Every row belongs to one group in each of 4 separate groupings. Each group adds its own fixed numbers to the row, and there is some noise. The rows also spread widely along 18 directions, which tell nothing about the answers.
In the rows, zero is written as 128.
Known rows, each followed by its group in each grouping:
[150 114 140 163  70  72 111 134  94 156 152 182  95 166 117 114 118 160
 194 166 147 130  75  79 118 152 126 130 155 137]	val Z z290 zuso
[149  88 121 150 145 110 131  93 129 162 201 149 159 100 148  97 138 202
 141 204 121 173 147  97 150 160 120 141 131 146]	golon L z290 zuso
[119 136 109 158  76 140 132  62  66 118 154 183 125 108 128 115 113 175
 111 174 180 203 140 120 155 173 152 202 144 174]	pemu N z131 Duvo
[119 143 164  92 152 211 104 120  78 145 167 123  71  88 101 165 189 144
  85 111 128 115 142 125 144 195 173 132 135 168]	Zuko N z197 Duvo
[180  64 158  91 135 114 153  86  89 153 145 177  95 139 107 129  98 131
 176 191 103 131 143  67 126 142 129 144 157 129]	pemu Z z381 gudon
[125 111 136  79 126  93  82  98 143  75 129 122 116 143  70 156 136  87
 118 108  86 146 131 187 110 128 147 109 123  85]	vive L z381 gudon
[157  88 107 137 111 171 147 143 147 119 171 114 144 130  91 145 145 122
 136 149 133 142 155 185 152  63  92  75 115 104]	vive N z841 Duvo
[132  58 126 121 132 123 140 104 138  66 102 144  92 101  80 132 146 125
 101 174  87 129 155 107  97 115 103 153 148 131]	golon N z131 gudon
[135 137 141  91 133 138 120  72 113 185 149 110 126 149 118 167 167 145
 159 150 125 140 175 177 127  90 112  89  96  96]	val N z197 Duvo
[195 123 118 130  88 148 112 131 118 168 118 146  71 140 111 138 160 107
 121 105 113 141 131 102 152 108 156 167  84  95]	lizak N z841 gudon
[ 46 145 133 164 118 117 101 146 143  92 152 103 117 110  87 136  94 180
 110 192  68 115 138 171 115  96 138 144 150 141]	lizak N z290 Duvo
[111 139  88 159 158 129 124 128 231  45 128 161 143 158  83 129 172 131
 105 136 122 139 115 115  82 147 121 108 200 109]	Zuko N z197 gudon
[115 156  63 115 142 168 113 140 171 144 118 108  85 140 133  84 196 107
 155  82  95  95 181 122 109  84 141 115  89  61]	lizak N z197 zuso
[ 48 145 137 169 122 109 104  88 130 126 161 200  99 144  84 168 163 144
 164 150 131 124  94 126 160 169 148 128 140 124]	val Z z197 Duvo
[125 116 150 151 160 126 126 160 127 166 134 163 133 154 165 139 134  93
 170 116 195 101  99 120 182 169 109 121 113 131]	vive N z131 gudon
[122  93 142 192 103 161 161 148 178  75 111 191 100 114  80 130 110 104
  62 166  90 114 135 124 148 124 145 191 181 103]	val N z841 gudon
[108 163 127 148 161 180  76 209 132 103 120  84 119 155 120 133 126 124
  88 160 130 135 108 155 111 155 133 133 184 176]	lizak N z290 gudon
[142 132 133 130 126 114 160  29 113 147 167 173 122 115 130 139 167 140
 142 106 174 138 135 156 147 127 126  73  82 121]	lizak Z z290 zuso
[127 131 152  90 164 164 171  69 123 136 151 115 116  93 138  93 120 169
 104 172  88 106 213 124  87 115 149 116 162 117]	golon N z841 zuso
[132 151 102 139 109 119 132 115 154 141 109 128 124 112 159 116 155 140
 105  82 140 123 164  93 119 147 124 210 116 109]	pemu Z z197 gudon
[ 95 128 130 134 109 150 134 146 115 150 165 135 107  99 154 108 145 146
 142 109 164  77 167 109 135 175 111 162 138 134]	vive L z197 gudon
[ 79 125 132 114 205 155 139 146 105 128 133 123 119 124 152  88 115  88
 133 133  96 114 175 109 156 152 170 164 141 111]	vive N z290 gudon
[ 75 132 141  83 138  75 114 119 133 118 149 134 152 113 116 129  59 126
 137  81 100 108 140 118 149 150 164 175 122 111]	pemu L z131 zuso
[159  88 126 141  96 164 202 165 149 116 109 131  97 107  93 149 117  75
  93  67  76  77 175  97 152  26 124 153 106  65]	lizak Z z841 gudon
[130  53 116 150  96 146 157 147 139  53 109 140  97  95  92 116 151  80
 105 120 121 104 152 158 125  93  93 131 125 100]	pemu N z381 gudon
[114  90 143 133  71 143 125 118  92 104 147 167 107 129  83 146 117 117
 132 171 144 144 138 188 160 127 108 155 134 125]	lizak N z197 gudon
[123 121  68 100 136 155 115 138 156  94 143 104 138 126 112  72 133 122
 122 132  96 151 189 160 106  98 124 141 139  89]	golon Z z290 zuso
[129 181 141 158 115 156 124 173 119 178 202 138 120 130 139 107 113 166
 135 119 141 108 117  97 155 156 174 127 145 141]	lizak N z290 gudon
[138 119 145 162 119  99 143 134 104 138 145 139 145 167 123 128  66 165
 149 199  93 161 109  86 129  97 150 133 171 146]	pemu L z841 zuso
[106  77 143 142 162  80 125 178  90 132 171 131 149 113 145  93 116 103
 164 112  96 133 116  71 189 163 157 174 121 109]	pemu Z z290 gudon
[159 152 116 111  61 115  73 143 126 117 105 110 116 181  92 170 123 142
 118 133 136 171 122 159  83 110 122 159 157 111]	Zuko N z381 Duvo
[ 81  86 127 127 113 130 114  90 137  87 170 196  95 105  57 128 165 108
 138 141 118 126 141 162 150 164 138 141 143  86]	val N z290 Duvo
[130  88 119 189  98  78 145 119 138  89 156 130 158  96 133 110 161 178
  91 155 110 172 136  86 107 138 113 166 165 118]	lizak L z290 zuso
[150 105 110 132 127 142 116 128  88  94 154 172 112 150 104 127 141  78
 158 100 175 163  88 134 169 153 149  87 121 139]	lizak N z381 Duvo
[160  89 138 113 113 175 102 156 112 148 168 156  71  84 111  92  74 108
 135 125 115  88 123 155 192 149 166 150  80 154]	pemu L z381 Duvo
[136  84 107 139  88  60  97 141  85 108 133 151 111 136 156  67  96 117
 185 125 145 141 103 105 135 162 134 158 115 130]	vive L z381 zuso
[ 35 158 155 177 144 112 133 148 121 132 164 126 177 134 172 101 103 141
 141 159 132 118 152 162 161 147 135 155 158 109]	pemu L z197 gudon
[138  93 130 195 127 138 121 195 148  77 132 126 141 113 163  29 138 120
 107 187 118 129 135 139 116 142 108 149 181 110]	golon Z z131 gudon
[ 64 135 101 174 118 106  93 164 170 143 156 142  96 111 110 137 153 151
 155 110 114  80 109 132 169 123 131 147  70 115]	Zuko N z290 gudon
[138  88  93 136 173 163 135 114 130  98 121 151 115 140 124 111 156 118
 133 189 123 167 154  88 119 148 118 141 173 134]	lizak N z381 gudon
[109 134 126 116 133 163 153 123  69 136 126  87 155 137 125 168 104 125
  99 130 136 172 170 173 157  74 127 131 113 148]	val N z290 zuso

New rows, each followed by its group in each grouping:
[ 91 142 101 165 127 116  74 197 113 108 107 107 118 168 161  88 127  96
 162 130 143 134 110 150 134 139 137 144 134 116]	vive N z381 Duvo
[106 119 106 117 139 127 109 123 195  99 105 120 114 150  97 133 141 129
 137 166 104 105 160 170  88  94  85 124 137 101]	golon N z197 gudon
[179  88 145 106  94 113  80 107 160 123 151 160 136 153  69 178 105 130
 144 174 165 156  94 212 141 144  89 115 128 135]	pemu N z841 Duvo
[100  92 118 158 131 115 128  83 114 124 137 125 139 110 113 185 178 148
 116 154 132 169 138 151 167 111  94 139  80 149]	pemu L z197 gudon
[157  26 128 130  75 111 116 110  81 106 171 158  95  88  79 127 126 157
 146 195 104 160 119 129 158 138 117 138 112 153]	val N z381 zuso
[140 109 109 107 115 143 141 113 129  81 175 184 157 110 130  60 122  91
 121  88 188 157 164 146 147 196 141 172 169  92]	golon N z290 Duvo
[159 125 107 108 108 147 146 111 158 121 127 149  83 101 125 117 125 116
 127  64 159  67 150 133 119 123 116 120  93 123]	Zuko Z z381 gudon
[108 139 179 162 113 124 111 163  99 109 159 137 128 120 126 124  97 129
 110 130 141 112  78 173 162 148 151 101 135 153]	lizak Z z131 zuso
[ 75 105 116 124 100 102 107 101 127 110 146 141 129  93 134 122 161 126
 134 112 153 124 171 169 146 161 105 181 103  85]	golon N z381 gudon
[ 86 112 123 128 152 141 153 109  99  43 136 153 135 134 110 103 144  70
 119 105 162 147 136 175 130 145 140  85 161 119]	vive N z290 zuso
[146 143  76 154  90 146 118 189 128 105 104  84 125 143 127 133  86 108
 115  80 135 134 121 155 144  51 120 132  86 141]	lizak Z z381 Duvo
[189  51  95 111  84  79 134 117 128 123 136 161 132 158 116 133 112 145
 200 157 175 149 120  93 109 115  58 119 133 132]	golon N z381 zuso
[207 116 106 150 117 178 189 116  89 149 126 137 112 145 117 147 107 114
 110 120 137 166 138 102 156  41 135 100  94 159]	lizak L z290 Duvo
[ 99 153 152 121 101 154 154 138 119 133 138 169 115 164  98 167  99 102
 157  95 183  74 117 169 143  92 108  72 135 119]	golon Z z131 zuso
[162  43 127  86 153 119 141 126 123  73 149 153 151 128 116  75  27  85
 154 177 144 138 144 178 143 142  97 122 150 157]	vive L z290 gudon
[126  92 102 132 118  91 142 137 132  85  80 140 120 133 180  62  72  71
 169  97 186  89 147 161 122 121  90 145 106 115]	vive N z381 Duvo
[106 116  91 155 125 147  83 182 199 105 139 160 110 147  80 129 192 106
 127 113 121 121 110 120 130 163 126 150 161  84]	val N z290 zuso
[141  81 150 171 120 123 143 176 125 152 138 119 123 120 146 123 149 104
 131 130  87 115 134 135 179  80 137 128  84  72]	vive N z381 zuso
[139 120 132 151 160 105 140 113 157 123 214 167 171 127  82 169 109 171
 130 140 119 169  82  92 177 141 161  94 134 161]	golon N z290 Duvo
[107 130 133 138 153 153 109 179 116  91 151 141 127 184  88 140 133  67
 159 121 153 135  88 179 150 122 139  53 155 122]	vive N z290 Duvo
[130  93 135  95 117 106 150 124 138  92 185 133 156  90 102 117  55 124
 128 100 115 115 147 152 160 127 143 132 117 124]	pemu N z381 gudon
[144 127 140 135 149 118 128 103 180 134 145 172 165 188 117 130 134 124
 157 181 164 150 122 175 113 136 101  88 178  91]	pemu N z290 zuso
[ 95 163 113 101 140 126  83 122 153 140  88 125  71 170 123 147 165 128
 170 123 144  82 139 112  66 152 109 136 152 122]	vive N z197 Duvo
[ 93 173 157 161 174 143 107 164 122 151 134 109 140 156 151 161  94 150
 121 155 139 121  98 128 148 151 154 114 156 178]	val N z381 Duvo
[148  80 117 155 144 167 159 118 110 114 148 146  99 101 122 128 188 120
 120 137 127 142 143  93 148 130 134 113 123 129]	vive N z381 Duvo
[136 132 157 180 110 149 112 175 147  91 153 140 104 164  86 130 186  99
 119 142 111 116  87 171 116 113 138  46 164 101]	vive L z197 gudon
[ 52 178 117 100 135 110  87  97  84 130 121 112  94 131 156  93 115 141
 164 126 149 105 164 151  94 170 140 160 139 136]	vive Z z290 Duvo
[167  90  76 137 127 140 106 121 169 105 175 143 119 103  83  92 133 141
 112 151  83 166 136 129 148 127 148 134 110 133]	val L z290 gudon
[ 99 113 129 172 131 132 180 138  99 114 103 143 100 102 179  75 133 122
 129 120 142  84 157  70 120 120 126 150 141 124]	lizak N z131 zuso
[100 134 107  71 169 137  98  54 119 115 152  84 132  99 120 150 177 152
 119 115 133 148 170 173 104 149 123  84 101 146]	pemu L z381 zuso
[ 99 132 134 116  98 157 108 161  84 163 143 157  71 158 113 139 140 122
 188 125 165  80 123 103 126 148 119 119 148 130]	vive L z131 zuso
[116 146 140 133 194 173 148 118 152 178 126  97 143 154 120 204 136 118
 112 142 108 128 159 178 162  50 120  80  87 121]	vive L z290 Duvo
[106  95  89 124 168 101 111 103 163  80 169 113 156 101  92 119 148 167
 110 172  64 179 157  99 113 146 129 158 161 124]	lizak Z z290 gudon
[167 102  79 146 155 127 119 134 131  64  86 114 133 138 164  62 135 105
 107 144 136 176 129 122  97 132 120 130 145 147]	golon Z z381 zuso
[110 162 146  80 123  91 124  42 147 178 145 132 114 145 109 184 152 174
 165 124 154  89 163 146  75 129  89  93 128 109]	val Z z290 gudon
[153 142  75 102 101 114  79  76 207  88 120 142 107 114  86 135 126 156
  97 111 131 143 137 144  86 163 124 177 133 134]	vive Z z841 Duvo
[112 154  95  70 186 174  68 167 174 133 141  92  79 124 100  95 112 129
 140 120  57  80 156 104  98 138 172 126 136 131]	vive L z131 Duvo
[204 139 186 125 150 140 126 135 151 154 106  80 133 141 147 177 143 113
  72 115 127 122 121 178 115 100 128  80 112 121]	vive N z381 Duvo
[143 134 128 121 149 139 140 115 127 130 104  87 110 106 166 109 152 123
 115  98 138  97 164 145 107 104 115 107  90 133]	lizak N z197 Duvo
[ 96 108 124 185  93 108  92 157 150 110 138 147 102 104 103 157 124 162
 115 147 120 111  83 140 161 134 118 155 100 160]	golon Z z381 zuso
[106  99 141 141 135 165 131 127 108 136 163 154 119 100 134  72 120 106
 123 173 107 128 177 178 178 145 146 169 129  95]	val Z z290 gudon
[167 117 123 135  82  54 100 116 136 120 122 100 147 164 124 129 123 150
 152 148 105 166 125 140  79  82 110 118 132  92]	pemu L z381 Duvo
[158  65 116 150 117 133 187 146 101  72 167 135 167 123  70 188  94 148
 100 149 116 192 114  67 163  96 115 133 163 188]	lizak N z197 gudon
[114 119 152 180 124 123 159 105  91 117 103 161 113 137 120 155 140 155
  84 180  91 170 128  59 122 116 159 173 173 135]	Zuko L z131 zuso
[ 99 140 118 146  91 131 110 119  72  98 137 129 143 161 106 181 147 106
 132  99 196 175 107 184 148 123 114  90 129 144]	val L z381 Duvo
[196  95  90 182 119 151 150 128 144  83 122 180 116 156  88 116 120 123
 104 177 118 195 100 101 135  97 139 135 157 150]	Zuko Z z290 Duvo
[110  93 109 194 112 170 171 179 186  85 126 163 126 124 100 131 110  83
 113 117 164  78 125 179 162  75  75 109 123 125]	pemu L z290 gudon
[191 161 127 129 158 186 128 120 166 168 111 120  99 126 125 154 119 139
  61 122  88 135 130 128 155 100 177 140  80 156]	lizak N z197 zuso
[113 145 148 132 188 200 144 149 100 151 139 115 130 124 131 176 142 117
  78 104 124 136 128 105 180 147 165 121 129 177]	val L z197 zuso
[140 176  81 118 118  87 107  40 192 144 139 132 153 167 117 149 131 173
 150 142 137 173 154 164 101  94 125 114 108  94]	vive N z841 Duvo
[107 125 131 137 164 169 140 125 149 158 130 156  80 118 131 107 146 145
 136 176 112  83 169  78 111 157 130 169 165 127]	pemu N z290 gudon
[ 96  86 139 125 122 139 170 149  43 121  91 129 109 115 155 143  84  81
 125  87 145 108 157 117 176 101 126 175  97 140]	Zuko L z381 zuso
[123 144 112 163 118 159 115 158 139 154 164 116 102 103 144  87 162 172
 123 142 120 108 154 119 124 130 141 146 126 120]	Zuko N z290 Duvo
[124 138 162 150 153 195 120 207 148 149 113  93 128 172 125 169 162  81
 110 131 126 100 126 194 140  81 115  75 141  89]	pemu N z381 zuso
[151 131 103 151  78 156 107 114 169  95 137 147  90 168  37 193 151 148
 120 173 113 148  94 186 103  65 111  53 134 135]	vive Z z381 zuso
[135 134  96 134 140 161 111 127 144  71 144 121 138 112  86 151 157  93
  61  74 115 184 122 163 172 131 177 134  99 126]	pemu N z381 gudon
[153 113 176 122 154 106 138 100 115 135 205 171 124 126  78 163 148 132
 143 111 122 127  78 102 157 165 164  52 135 143]	val Z z290 gudon
[ 97 119 125 178  78  74 118 174 131 120 123 131 111 122 145  67  87 158
 137 156  90 105 133  98 111 124 141 202 151 105]	val N z290 zuso
[122 101 131 144 166 169 155  97  93  95 125 127 117 123  91 161 164  87
  88 138 117 166 139 181 171  86 142  80  93 141]	val N z290 gudon
[ 83 102 147 180 102 128 136 171 127 123 153 125  98 110  99 156 192 123
 122 116 104  88 133 124 136 104 111 121 126  92]	vive L z290 gudon
[130 139 128 143 148 139 141 108 129  78 149 108 142  96 140 127 147 165
  79 126 152 143 136 110  88 168 130 106 179 172]	lizak N z381 Duvo
[189  56 147 132 140 124 191  58 142 101 110 150 110  99  83 162 153 129
  76 156  58 154 147 104 128  69 128 123 106 123]	pemu Z z197 zuso
[ 86 139 133 135 152 180 115 145 191 120  75 135  55 138 106 150 177 113
 123 139 115  36 154 150  77 115  89 124 156 106]	Zuko Z z197 Duvo
[145 169 126  85 143 166 121 114 176 151  93 162 107 157 144 104  78 108
 124 120 158  87 159 150 106 140 127 159 148 115]	golon Z z131 zuso
[135 103 156 162 120 106 154 129 116  89 122 143 120 130 117 139  79 105
 126 135 136 108  93 165 147  92 121  86 111 157]	pemu Z z381 gudon
[153 111 108 127  84  96 116  93 210 122 151 139 149 151  74 187 183 167
 135 144 169 135 137 166  74 119  45  96 154  97]	val N z290 gudon
[121 161 106  96  89 137 112 126 105 130 110 100  63 101 139  81  95 146
 121  84 109  77 164 130  98 107 154 156  84 151]	golon L z197 zuso
[ 94  67 114 144 113  91 133 148 160  94 166 168 114 122  55 153 104 119
 165 129  77 103 114 120 180  86 132 134 100  92]	Zuko N z841 gudon
[158 138 118 138 130 136 111 139 164 173 118 133 105 147 147 102 109 119
 138 146  79 124 155 128 145  97 159 170 104  76]	vive Z z381 Duvo
[130 107 107 145  87 160 117 171 150 116  90 177  56 140  75 155 122  97
 125 112 124  87 113 107 143 108 116 181 120 123]	Zuko Z z131 gudon
[157  98 174 174 104 145 197 112  51 145 101 104 126 105 156 168 147 121
  69 131 119 156 164 127 157  59 131 140 102 122]	val N z381 Duvo
[140 103  90 186  96 175 137 122 133 132 150 160 102 109 131  88 179 178
 127 198 146 146 151 124 130 116 106 133 130 133]	Zuko N z131 zuso
[163 109 100 108 133 202 161 145  78 132 136 146 109 142 117 115 100 122
 116 152 140 158 172  71 129 130 133 174 179 164]	Zuko L z290 gudon
[108 140 144 127 149 164 132 185 135  84 156 157 121 154  90 144  89  70
 119  75 136  98  97 120 153 152 167  95 177 132]	lizak L z381 gudon
[102 157 145  50 162 119 110 126  68 150 166  81 175 127 163 137 113 135
 137  74 165 143 167 111 131 207 138 160 161 148]	val Z z197 gudon
[101 158 192 138 151 109 126 102  97 141 131 127 137 130 165 156 158 145
 104 132 160 123 126 126 120 192 134 139 163 143]	lizak N z197 gudon
[107 117 121 139 110 179 136 232 124  83 162 100 158 135 109 121 132 115
 103 110 126 131 145 110 118 139 128 144 222 105]	pemu N z381 zuso
[178  88 114 143 121 164 141  85 131 138  94 185  62 122 132 112 122 115
 127 181 171 116 140 148 134 137  89 155 103 168]	vive Z z290 gudon
[ 37 166 150 162 180 116  97 149 128 136 168 102 145 106 179  98 125 155
 142 136 128  86 118 171 163 167 145 104 112 149]	lizak Z z197 zuso
[193  92 137 115 101 153 134 177 133 164 118 113  98 141 130 128 123 108
 150 112 148  76 145 116 108  99  85 114 135 113]	val L z841 Duvo
[127 164 153 151 112 128 141 118 129 170 133 129 144 150 126 202 161 151
  89 109 144 151 133 121 138 117 134 153 136 105]	lizak N z290 zuso
[180 117 112 136 161 161 139 165 125 127  98 104 110 119 160 104  92  90
  89  92 103 130 125 114 165 102 166 142  80 153]	vive Z z381 zuso
[129 166 161 129 143 171 109 110 149 152 130 123 106 127 133 136 177 170
  69 181 111 129 163 129  73 182 137 166 205 121]	vive Z z290 zuso
[ 80 159  94 151  75 179 136 113 147 107 147 196  82 173  53 130 137  89
 152 124 139 111 148 191 135  78 138  93 142  74]	val L z290 gudon
[169 105 171 185 111 139 191 116 150 152 146 159 104 107 125 132  98 162
  99 179  83  96 143  89 133  81 143 129 143 123]	vive L z841 Duvo
[ 83  83 167 112 153  97 137 106  97 141 151 149 131  91 143 121 129 127
 141 142 111 113 174 109 154 168 124 198 137  95]	golon Z z290 Duvo
[142 108 103 145 118 154 113 219 121  88 127 122 124 129 142  72 105  94
 126 100 161 117 119 124 130 152 116 163 163 141]	Zuko Z z290 Duvo
[ 96 142 123 114  95  67 127 136 108  95 132  64 157 109 166 102  75 125
 134  70 145 107 160 195 120  94 119 123  84 113]	vive N z381 gudon
[128  43 121  92 154  64 161  44 126 105 135 168 152 118 122 118 121 128
 173 159 122 155 164 111 136 139 100 139 121 109]	val N z197 zuso
[121  98 126 180 100 166 169 121  92  74 169 140 138 120  86 140 150 150
  95 196 137 180 143 153 130  97 107 101 178 149]	lizak N z290 gudon
[137 153 129 155 114 106 102  80 156 114 124 145  91 123 112 151 169 169
  91 140 116 136 115 108  89 150 145 132 134 141]	golon L z381 gudon
[112 110 142 123  97 128 114 143 111 115 154 114 112  66 112 132 138 133
  98  78 124 106 137 140 155 144 144 166  94 126]	pemu N z131 Duvo
[170 108 175 154 135 138 182  72 116 137 177 145 164  94 151 114 169 148
  82 155 135 162 169 151 139 126 128 109 145  98]	golon Z z290 Duvo
[126 121 139 133 159 109 131 113  90  83  85 109 171 159 156 144 103 118
  85 165 148 205 132 127 114 157 129 172 186 159]	vive N z841 zuso
[110 117 112 175 116  93 113 112 139  70 148 173 105 101 101  94 132 136
 111 134  96 145  96  96 144 155 170 155 129 133]	lizak Z z131 gudon
[143  95 119 155 164 102 166 112 155 124 180 158 162 113 108 156 133 153
 122 128 100 162 117  43 176 131 155 133 122 134]	vive N z131 gudon
[125  86 147 145 132 139 155 168 101 122 105  91 131 108 168 124 153 101
 108 112 158 101 168 131 115 123  76 149 144 120]	vive L z290 Duvo
